There are 8 hidden switches. A switch that is on adds its own fixed numbers to the row, and there is some noise. The rows also spread widely along 12 directions, which tell nothing about the answers.
(in the rows, 128 means zero)
Known rows, each followed by its switches (1 for on, 0 for off):
[149 139 126 122  95 231 131 101 142 111 125 139 136 149 130 136 116 104
 119 127 147 129 186 176 105 109  80  95 126 145 164  90 150 123 148 118
 143 168 170] => 0 0 1 1 0 0 0 1
[124 144 124 155 114 147 117 139  94 122  93 143 112 138 123 185 155 193
 158 161 142 134 131 121 115 119 161 162 122 142 134 125 150 176 132 129
 122 145 110] => 1 0 1 0 1 1 0 1
[ 72  99  87 138 136  77  91 119  92 138 123 103 102 180 122 165 120 106
 181 126  91 107 136 158  95  98 109 126 193 126 146 129 139 103 165 176
 143 153 159] => 1 0 0 0 1 0 1 0
[105 146 127 130 135  93 141 121 111 100 138 107 123 134 103 145  72 128
 184 139  54 161 121 148  77 117 108 124 144 121 141  76 139 138 126  97
 128 126 155] => 1 0 0 0 1 0 0 1
[167 118  83 122  87 162  96 101 114 125 112 128 114 135  97 140 146 149
 140 141 156  70 169 141  86 115 119 111 157 167 151 129  95 107 176 148
 145 153 152] => 1 0 1 1 1 1 1 1
[121 154 158 165 100  96 116 104 125 105 128 182 142 106 151 151 120 120
 164 179 111 163 123 106 120 124 108 151  95 122 182  37 153 117 126  82
 154 128 103] => 1 0 1 0 0 1 1 1
[ 84 126 127 141  93  43 140 116 111 129 127 150 134 113 109 135 116 125
 174 163  98 147 122 123 136 108  99 129 162 142 148  88 127 100 139 122
 151 156 127] => 0 1 0 0 0 0 1 0
[153 123 117 112 103 160 131 121 120 119  96 118  95 106  91 132 102 159
 127 136 122  86 136 117 123 102 138 113 152 130 141 100  86 160 155 118
 134 142 140] => 0 1 1 0 0 0 1 0
[130 151 115 129 105  83 118 117 135 126 137 147 151 122 104 104 137 133
 154 154 130  98 137 115  97 130  98 119 122 152 160 100 115  71 145 107
 161 125 143] => 1 0 0 1 1 0 0 1
[147 126 120 156  95 163  83 129  98 128  88 148  70 107 151 146 167 177
 138 154 167 142 125 101 114 124 144 156 137 156 151  73 123 150 152 130
 107 175  78] => 1 1 1 0 1 0 0 0
[126 152 127 156 135 114  93 123 105 119 187 130 140 173 107 109 142 123
 164 142 115 151 147 167  52 132 131 116 139 123 115 120 171  89 155 139
 123 155 122] => 0 0 1 0 1 1 0 1
[121 140 136 147  96  99 104 108 142 139  85 139  81  76 152 126  87 142
 119 132  90  66 104  72 172 101 113 115 116  80 189  68  82 160 129 119
 143 125 126] => 0 0 1 1 1 0 0 1
[106 133 120 120  80 119 152 107 143 113  50 126 110 108 132 175  76 154
 160 158 101 133 145 122 153  91  96 152 125 124 183  59 135 147 121  94
 137 150 161] => 1 0 1 1 1 0 0 0
[159 150 116 129 132 208 162 111  94  80 116 157 143 129  95 182 144 152
 159 137 154 148 156 144  82 148  98 130 140 179 172  97 115 157 124  67
 186 123 185] => 0 0 1 1 1 0 0 1
[136 131 118 132  95 165 112 103 126 115  94 131  93 109 120 127 120 143
 125 139 138 129 134 117 118 109 112 132 149 127 151  65 123 125 145  93
 142 166 146] => 0 0 1 0 1 0 0 0
[120 136 137 165 132 131  95 103  96 125 130 179 121 122 158 172 184 125
 141 134 167  97 121 104 122 145 108 133 133 142 204  99 122 127 147 103
 196 129 142] => 1 0 0 1 0 1 0 1
[101 176 110 158 134 105 134 158  95 161 141 177 156 158 101 136 186 142
 153 147 158 106 104  94 130 108 141 125 110 166 147 163 128 115 148 142
 154 105 115] => 1 1 1 1 1 0 0 1
[158 156 131 139  95 194 113 125 119 131 133 143  86 107 138 106 123 131
 109 130 128 140 113 112 132  84 127 100 131 142 145  65 110 155 161 117
  92 162 103] => 1 1 1 1 0 0 0 1
[120 132 139 135 134  84 130 150 127 118 140 120 183 178 123 163  92 159
 199 164 104  93 200 176  69 150 135 134  87 135 140 171 163 149 126 209
 113 114 100] => 0 1 0 1 0 1 1 0
[144 160 182 187 150 130  88 122  99  88 189 160 130 120 128 122 153 155
 130 158 137 120 134 121  76 157 143 123 105 107 144  72 157 119 144 102
 162 132 114] => 0 0 1 1 0 0 1 1
[102 153 110 129  98 138 114 129 143 147 104 141 126 156 128 118 126 121
 129 140 134 106 130 116 140  81 116 122 124 116 150 112 142 104 147 135
 126 138 138] => 0 0 1 1 1 0 0 0
[158 147 138 149  84 138  97 126 116 122  96 151  84  68 123 123 152 207
 113 152 146  81 100  67 133 123 163 136 120 122 143  90  92 161 138  97
 126 140  99] => 0 0 0 1 1 1 0 1
[104 165  93 152  68  82 111 100 120 165 155 184 121 120 119  79 162  75
 122 135 128 143  84  85 162  69  86  97 169 147 155  83 102  58 161 101
 149 158 131] => 0 0 1 1 1 1 0 1
[154 192 118 149 126 133 127 148 116 139 175 182 154 130 103  70 160 115
 140 145 144 137  99  81  99 121 129 101  95 162 141 104  99 102 141 105
 126  95  88] => 0 1 1 1 1 0 0 1

New rows, each followed by its switches (1 for on, 0 for off):
[107 145 120 163 127  45  90 120 128 142 131 168 137 128 154 111 144 109
 166 151 128 116 123  85 115 147  97 140 102 114 182  90 120  76 126 135
 166 107  95] => 0 0 1 0 1 0 0 0
[116 147 142 153 108  87  83 137 144 147 118 131 124 135 109  96 140 180
 115 157 145  54 137 103 117 117 171 132 100  83 120 135 148  97 155 146
 130 141 108] => 0 0 1 0 1 1 0 0
[135 142 135 165 105 126  88  99 107 125 149 170 110 114 128 117 165 124
 113 141 154 103 118  99 127 112 125 116 152 125 157  83 110 102 164 107
 168 148 129] => 0 0 1 1 0 1 1 0
[117 134 121 136 106  72 152 109 107 110 158 116 149 131  78 139 103 143
 188 156  94 146 176 182  80 130  84 109 163 154 136 113 145  91 147 128
 152 175 170] => 0 1 1 1 1 0 0 1
[114 161 126 131  92 157 158 137 127 116  96 127 128 147 109 156  88 159
 149 147  98 151 139 142 136  79 134 135 125 121 127 113 152 176 125 117
 100 148 139] => 0 0 1 1 1 1 0 0
[144 130  93 131 100 133 109 103 103 119 147 162 138 143  96 124 170 102
 166 157 159 143 146 138  69 126  90 121 159 190 163  80 121  45 174 102
 166 154 151] => 1 1 1 0 1 0 1 1
[146 138 116 129 137 137 154 124  78  87 129 127 141 132  58 175 145 189
 181 153 144 124 165 162  59 158 121 135 164 175 147 129 129 128 147  94
 177 142 192] => 0 1 1 1 1 0 0 1
[142 117 105 125 116 154  76 103 135 139 134 131  92 130 160 102 119  86
 128 109 120  94 129 125 106 121  90  94 140 122 174  83  95 113 150 149
 129 138 121] => 0 0 0 0 0 0 0 1
[147 139 105 148 105 140  88 144 115 136 104 143 100 127 128 130 164 185
 140 149 157  99 126 104 115 119 147 135 124 143 137 126 113 134 145 159
 108 139  89] => 0 0 1 1 1 0 0 1
[105 126 119 138 134 130 105 119 124 125 128 131 141 180 126 164 122 112
 155 136 123  81 166 160 106 113 106 113 132 117 172 130 148 110 150 163
 160 126 163] => 0 0 1 1 0 0 1 1
[107 118 138 161 107 103  94 135  94 128 102 159 109 116 131 164 175 178
 154 168 155 106 118 102 125 131 148 149 139 141 155 111 137 133 147 138
 150 150  99] => 0 1 0 0 0 0 1 1
[ 83 113 141 181 103  13  87 117  96 138 133 125 109 111  93 142 153 191
 152 174 119  76 140 127 120 122 144 134 162 111 118 130 151  89 166 159
 167 177 131] => 1 0 1 0 1 0 1 1
[104 152 116 144  78 133 148 114 116 154 117 166 152 132  98 143 161 139
 127 148 151 120 144 128 152  92 113 111 135 164 131 151 140 120 153 129
 160 164 141] => 1 0 1 0 1 1 0 1
[101 130 107 138 115  40 163 127  95 136 105 115 141 122  80 185 107 190
 180 145  98  78 165 145 131 124 124 129 153 143 136 183 111 163 135 165
 165 135 162] => 1 0 1 1 1 1 0 0
[132 157  87  99  87 166 170 127 126 107  99 154 163 167 111 167  94 107
 192 156 102 176 145 143  97  83  96 132 124 187 159 100 129 145 120 110
 111 107 134] => 1 0 0 1 1 1 1 1
[109 145 126 137 171 130 122 114  91  97 145 139 149 171 104 172 122 106
 170 124 105  86 118 130  71 133 128 124 137 105 172 123 130 133 142  90
 199  83 186] => 0 0 0 0 1 1 1 1
[129 153 127 146 123 154  93 116 102 138 144 141  87 122 119 104 146 123
 101 112 131  99  85  91 118  95 150 112 154 113 135  97 108 135 167  94
 141 141 135] => 1 0 0 0 1 1 0 0
[100 146 126 142 109 198 109 139 122 120  68 165 124 168 163 192 143 138
 150 153 144 124 123 110 137  93 136 153 100 127 176 103 166 168 126 129
 126 122 120] => 0 0 0 1 1 0 1 1
[136 134 124 141  76 147 122 100 119 137 114 142 109 101 111 127 129 153
 114 137 140 109 146 121 138 109 117 115 146 135 131 111 113 144 151 118
 147 175 134] => 0 0 1 0 1 1 0 0
[155 132  90 113  88 159 138  97 125 135 113 147 130 115  91 122 144 128
 123 127 166  87 164 125 123 116  80 101 153 181 162 121  80  97 164 110
 181 150 176] => 1 0 1 1 1 0 0 0
[125 135 133 120 113 170 122 119 121  98 109 135 126 133  93 145 146 156
 147 154 154 122 147 140  75 133 122 140 141 142 154  81 164  94 153  66
 161 162 178] => 0 1 0 0 1 0 0 1
[120 130 135 161 138 113  60 130  97 103 123 112  81 138  99 135 166 197
 129 155 153  68 117 108  83 123 177 150 161  90 134  92 145  90 175 111
 158 149 154] => 0 0 1 1 1 0 1 0
[152 156 129 140 107 177 125 118 108  99 148 169 164 153  98 142 169 148
 152 162 170 130 156 145  67 134 125 127 126 174 137 120 150 103 147 102
 160 136 141] => 0 0 0 1 1 1 1 1
[115 133 129 151 145  79 108 139  88 118 170 120 116 133  95 125 126 149
 163 138  87 113 111 127  84 125 146 111 160 119 112 124 116 137 148 144
 133 121 119] => 0 0 0 0 0 0 1 1
[151 121  95 131  69 146 110 101  95 119  94 157  96  93 119 151 162 162
 149 154 156 153 128 115 109 120 110 144 170 188 148  80 105 127 148  98
 135 175 118] => 1 0 0 0 1 1 0 1
[118 162 121 133  81 150 138 134 117 129 122 170 144 130  93 118 154 134
 138 159 151 128 109 104 128  89 125 116 130 165 142 100 127 102 151  91
 140 138 133] => 0 1 0 1 1 0 1 1
[ 90 142 136 183 139  92 133 120  62 142 166 148 113 125 120 158 147 132
 146 117 110 123 122 135 140 121 117 104 174 137 139 147 118 171 147 156
 168 160 143] => 0 1 1 1 1 0 0 0
[169 166 148 149  97 119 150 117 115 107 154 155 149  89  99 121 113 160
 156 157 116 137 152 128  94 145 116 113 103 154 142 100 112 148 127 105
 135 136 112] => 0 1 1 1 1 1 0 1
[ 99 112 145 157 119 156 121 118  89 117 101 133 117 138 126 195 157 182
 146 144 155 118 178 166 115 143 124 140 154 142 133 147 167 166 136 149
 167 187 147] => 0 0 0 0 1 0 0 0
[122 170 142 136 108 118 163 121 117 145 182 148 169 123  61  91 125 125
 122 128 114  93 130 130 115 113 126  73 128 142 109 165 114 129 152 113
 162 134 149] => 0 1 0 0 1 1 0 1
[106 126 135 134 117 121 105 121 132 130  95 143 134 149 116 157 150 154
 139 155 169  73 156 130 116 128 137 149 125 115 170 119 168  89 161 122
 172 152 161] => 0 1 1 0 0 1 0 0
[161 135 104 127  99 181  85 110 121 112  60 151  49  84 153 125 134 147
 120 138 151 127  83  53 132 106 127 152 143 126 184  21  74 142 136  67
 128 133 109] => 0 0 1 0 1 0 0 0
[130 155 108 125 119 159 102 126 144 131 132 126 123 164 114  95 121 115
 123 128 133 102 137 129 100  91 123 110 123 116 144 105 133  90 156 125
 123 131 147] => 0 0 1 1 1 0 0 0
[109 121 106 135 122  81 136 117  87 122 102 125 105 112  92 167 131 160
 170 146 122 120 128 122 116 123 116 141 175 151 160 104 109 125 151 106
 169 152 162] => 1 1 1 0 1 0 0 0
[118 160 135 166 100  96 123 113 116 114 146 171 147 138 138 144 118 107
 171 162 103 160 129 123 113 112 102 126 119 131 159  77 146 117 126 118
 141 132 114] => 0 0 1 1 1 1 1 1
[141 199 148 183 136 147 120 140  91 122 183 199 138 119 105  99 188 133
 117 149 153 138  77  68 117 113 152 113 102 151 131  93 112 127 149  75
 158  97 102] => 1 0 1 1 1 0 1 1
[107 157 114 143 113 109 110 146 121 134 131 114 113 152 102 115 116 156
 147 147 100 127 118 134 110  85 147 117 142 109 114 115 152 115 150 144
  96 147 125] => 0 0 1 1 1 0 0 1
[137 126 125 136 109 126 120 122 116 100  83 144 123 111 109 170 152 200
 156 165 169 111 162 125 108 148 122 163 138 149 166  94 133 118 135 107
 164 149 149] => 0 0 1 1 0 0 0 0
[104 174 149 172 107  76 128 121 106 126 149 151  98  79 105  99 128 148
 118 147 101 144  77  79 151  90 135 121 147 110 130  61 117 124 146  70
 146 146 130] => 1 0 1 1 1 0 0 0
[128 146 131 138 154 115 119 147 107 119 140 120 140 157  92 152 145 176
 161 153 137  85 155 150  77 138 150 130 120 136 144 142 150 120 158 144
 144 127 150] => 1 1 1 1 0 0 0 1
[186 132  97  92  59 210 133 106 154  96  91 135 109 110 114 119  90 135
 138 151 126 148 155 134 109  88  92 113 134 166 157  41  96 128 140  98
  97 149 132] => 0 0 1 1 0 0 1 1
[139 126  44 123  90 148 100 113  69 135 125 142  80 149  91 129 191 136
 152 126 167 163 103 125  97  82 121 130 238 194 125 107  91  76 180 115
 123 178 147] => 0 0 1 1 1 1 0 0
[118 125 133 146 120 130 105 105 102  99 148 129 127 144 111 155 130 130
 160 144 119 120 159 161  80 133 101 116 162 137 149  98 146 108 151 121
 166 158 167] => 0 0 0 1 1 0 1 1
[128 126 106 152 149 108 105 136  75 114 152 117 122 166 108 165 147 159
 195 143 124 135 165 176  48 150 123 131 161 157 142 135 149 120 151 169
 129 154 135] => 0 1 1 1 1 0 0 1
[101 154  78 158 145 116 112 155  55 143 128 169 114 171 101 167 216 147
 172 141 165 140  79  97 105 102 151 149 174 182 153 137 126 110 163 120
 147 122 134] => 1 1 1 1 1 0 0 1
[103 136 105 118  91  82 148 112 128 129  67 141 117 115 119 169  81 136
 179 155  87 125 122 109 140 101 106 145 134 122 189  85 118 141 124 102
 144 133 147] => 0 1 1 0 1 1 0 1
[ 85 161 128 172 168 112 107 111  85 130 164 158 128 171 132 152 151  85
 144 111 123 106 104 116 117 111 117 117 151  98 177 121 139 118 152 107
 192 115 175] => 0 0 1 1 1 1 0 0
[ 96 158 112 141 138 173 139 150  82 126 113 168 146 182 119 185 176 134
 163 150 160 136 113 119 113  98 143 149 134 172 155 137 150 143 148 117
 152 116 142] => 1 1 0 1 1 0 1 0
[127 152 155 144 104 127 140 118 126 114 145 144 150 120 116 127  94 128
 153 151  94 118 153 140 106 121 107 101 107 134 146  98 135 145 133 128
 137 135 125] => 0 1 0 1 1 0 1 1
[151 154 135 136 147 141  81 138 126 135 156 131 117 131  99  80 154 145
 113 131 149  49 118 102  68 139 159 105 107 116 140 116 113  92 173 116
 148 116 129] => 1 1 0 0 1 0 0 1
[139 157 139 153 117 149 109 131 108 119 134 156 127 139 119 125 149 154
 145 156 153 140 136 121  89 132 149 142 113 132 139  99 154 127 145 109
 125 149 105] => 0 1 1 0 1 1 0 0
[154 138  68 106 130 130 131 127 110 129 135 114 124 150  85 121 112 126
 164 116 103 106 141 139  80 114 103  95 165 160 144 136  75 124 146 146
 130 109 155] => 0 0 1 1 1 0 0 1
[137 150  98 128 100 181 115 147 120 149 140 132 124 170 127 113 115 116
 141 125 108 125 129 139 113  71 133  90 129 150 110 145 118 159 144 185
  74 130  92] => 0 0 0 1 1 0 1 1
[110 122 106 149 108 125 108 125  97 143 123 119  99 140 106 154 147 169
 136 128 132  91 147 149 126 102 131 113 171 137 125 154 129 141 158 173
 137 172 150] => 0 0 1 1 1 0 0 1
[157 166 116 124 143 150 137 138  95 102 150 129 128 129  45 115 155 176
 141 143 147  95 119 116  65 124 150 116 144 158 135 112 107 106 170  64
 163 117 179] => 1 1 1 1 1 0 0 1
[113 157 122 143 134  73 114 130 114 141 123 138 115 128 109 125 124 140
 145 133 117  57 104  82 126 112 147 127 130  97 170 123 104 121 152 117
 158 104 144] => 0 1 1 1 1 1 0 0
[120 124  89 140  66 131 105 103 113 132 104 157 101 132 132 142 138 116
 154 154 131 156 128 125 134  81  87 125 172 161 159  73 121 100 150 131
 125 172 128] => 0 0 1 1 1 0 1 1
[127 154 148 130 158 115 116 131 124 108 149 107 100 114 105 105  83 132
 132 124  71  91  94 106  94 116 142 107 126  81 147  73 111 143 143  87
 139 100 151] => 1 0 0 0 0 0 0 1
[182 134 170 159 147 144  60 119 124  81 163 128 112 119 150 108 110 143
 160 161 119 110 157 132  21 188 137 130  77 105 161  48 142 126 136 124
 122 122  79] => 0 1 0 0 1 0 1 1
[118 157 116 164 150 158  65 135  88 126 154 118  73 177 144 131 136 122
 142 118  98 139  90 128  85  84 164 127 158  90 135  88 157 141 159 135
  85 145 122] => 0 0 1 1 1 1 0 1
[139 131 110  93 102 162 113 133 165 138  81  87  84 135 125 103  54 132
 128 125  92  88 133 125 123  75 136 111 122  90 148  79 112 144 150 145
  76 140 125] => 0 1 1 0 0 0 0 0
[129 133 111 109 158  74  89 164 144  94  89  97 132 177 123 145  83 175
 208 169  91  81 134 113  40 138 178 178  89  84 158  96 145 117 122 144
  97  63 101] => 0 0 0 0 0 1 1 0
[129 162 126 144 108 159 133 148 103 132 143 135 105 123  76 110 155 178
 108 133 138 119 105 118 135  80 158 103 162 137  97 125 121 139 160 112
 122 156 141] => 0 0 1 1 0 0 0 1
[115 135 143 152 146 134 112 127 106 109 127 113 117 156 124 172  97 141
 167 140  94  90 154 153  92 122 135 121 124 102 162 116 150 162 142 152
 139 133 151] => 0 1 1 1 1 0 1 1
[118 151  82 126 122 137 110 139  95 134 133 147 111 150  74 113 176 129
 135 133 146  91  78  92 105  81 143 114 182 152 135 119  93  83 172  94
 158 114 164] => 0 0 0 1 1 0 1 1
[177 183 146 127 147 191 153 139 108  94 203 126 162 148  43  78 123 144
 136 137 127 141 151 166  33 137 144  84 117 151  93 120 140 118 156  83
 133 126 153] => 0 1 1 0 1 0 0 1
[146 161 113 124 161 248 108 146 134 137 113 147 133 191 144 139 146 115
 107 104 172  62 139 117 112 109 144 115  84 118 174 144 122 159 145 145
 139  87 140] => 0 0 1 1 0 0 0 0
[146 135  93 114  68 133 149 123 143 153 114 148 135 114 126 112  98 120
 150 138 106 149 152 132 146  98  84  95 121 168 133 121  89 153 121 177
  95 140  81] => 0 0 1 0 0 0 0 1
[122 142 134 133 130 136 126 117 126 109  95 130 137 148 104 177 104 157
 148 145 114  52 146 123 115 114 140 129 110  95 174 127 131 154 140 115
 170 103 175] => 0 0 1 1 1 1 1 1
[118 175 110 144 127  82 120 133 119 148 152 174 154 150 111 106 149 105
 160 144 130 108 102  89 109 113 124 117 111 134 171 118 112  86 146 115
 150  94 118] => 0 1 1 1 1 1 0 1
[ 76 131  64 152 158 100  90 136  63 152 144 132 108 208 106 162 186 108
 165 122 137 107  96 124 104  77 137 127 205 148 143 152 126  87 181 162
 155 128 162] => 1 0 1 1 1 0 1 0
[133 151 156 161 142 116  94 128 110 104 139 124  87 106 104 114 126 177
 126 145 110 102 102 101  90 133 164 132 129  83 133  73 129 134 145  87
 146 133 134] => 0 0 1 0 1 0 0 1
[167 150 100 115  89 201 143 104 114 121 150 148 134 140  95 125 137 112
 129 128 144 150 158 161  99  94  94  92 159 186 137 104 116 115 160 102
 130 163 160] => 1 0 1 1 0 1 0 1
[140 151 136 147 117 100 119 131  83  98 177 111 122 123  76 118 131 176
 168 153 104 144 140 160  51 136 146 118 168 145 101 109 149 120 155 112
 116 172 136] => 0 1 0 1 1 1 0 1
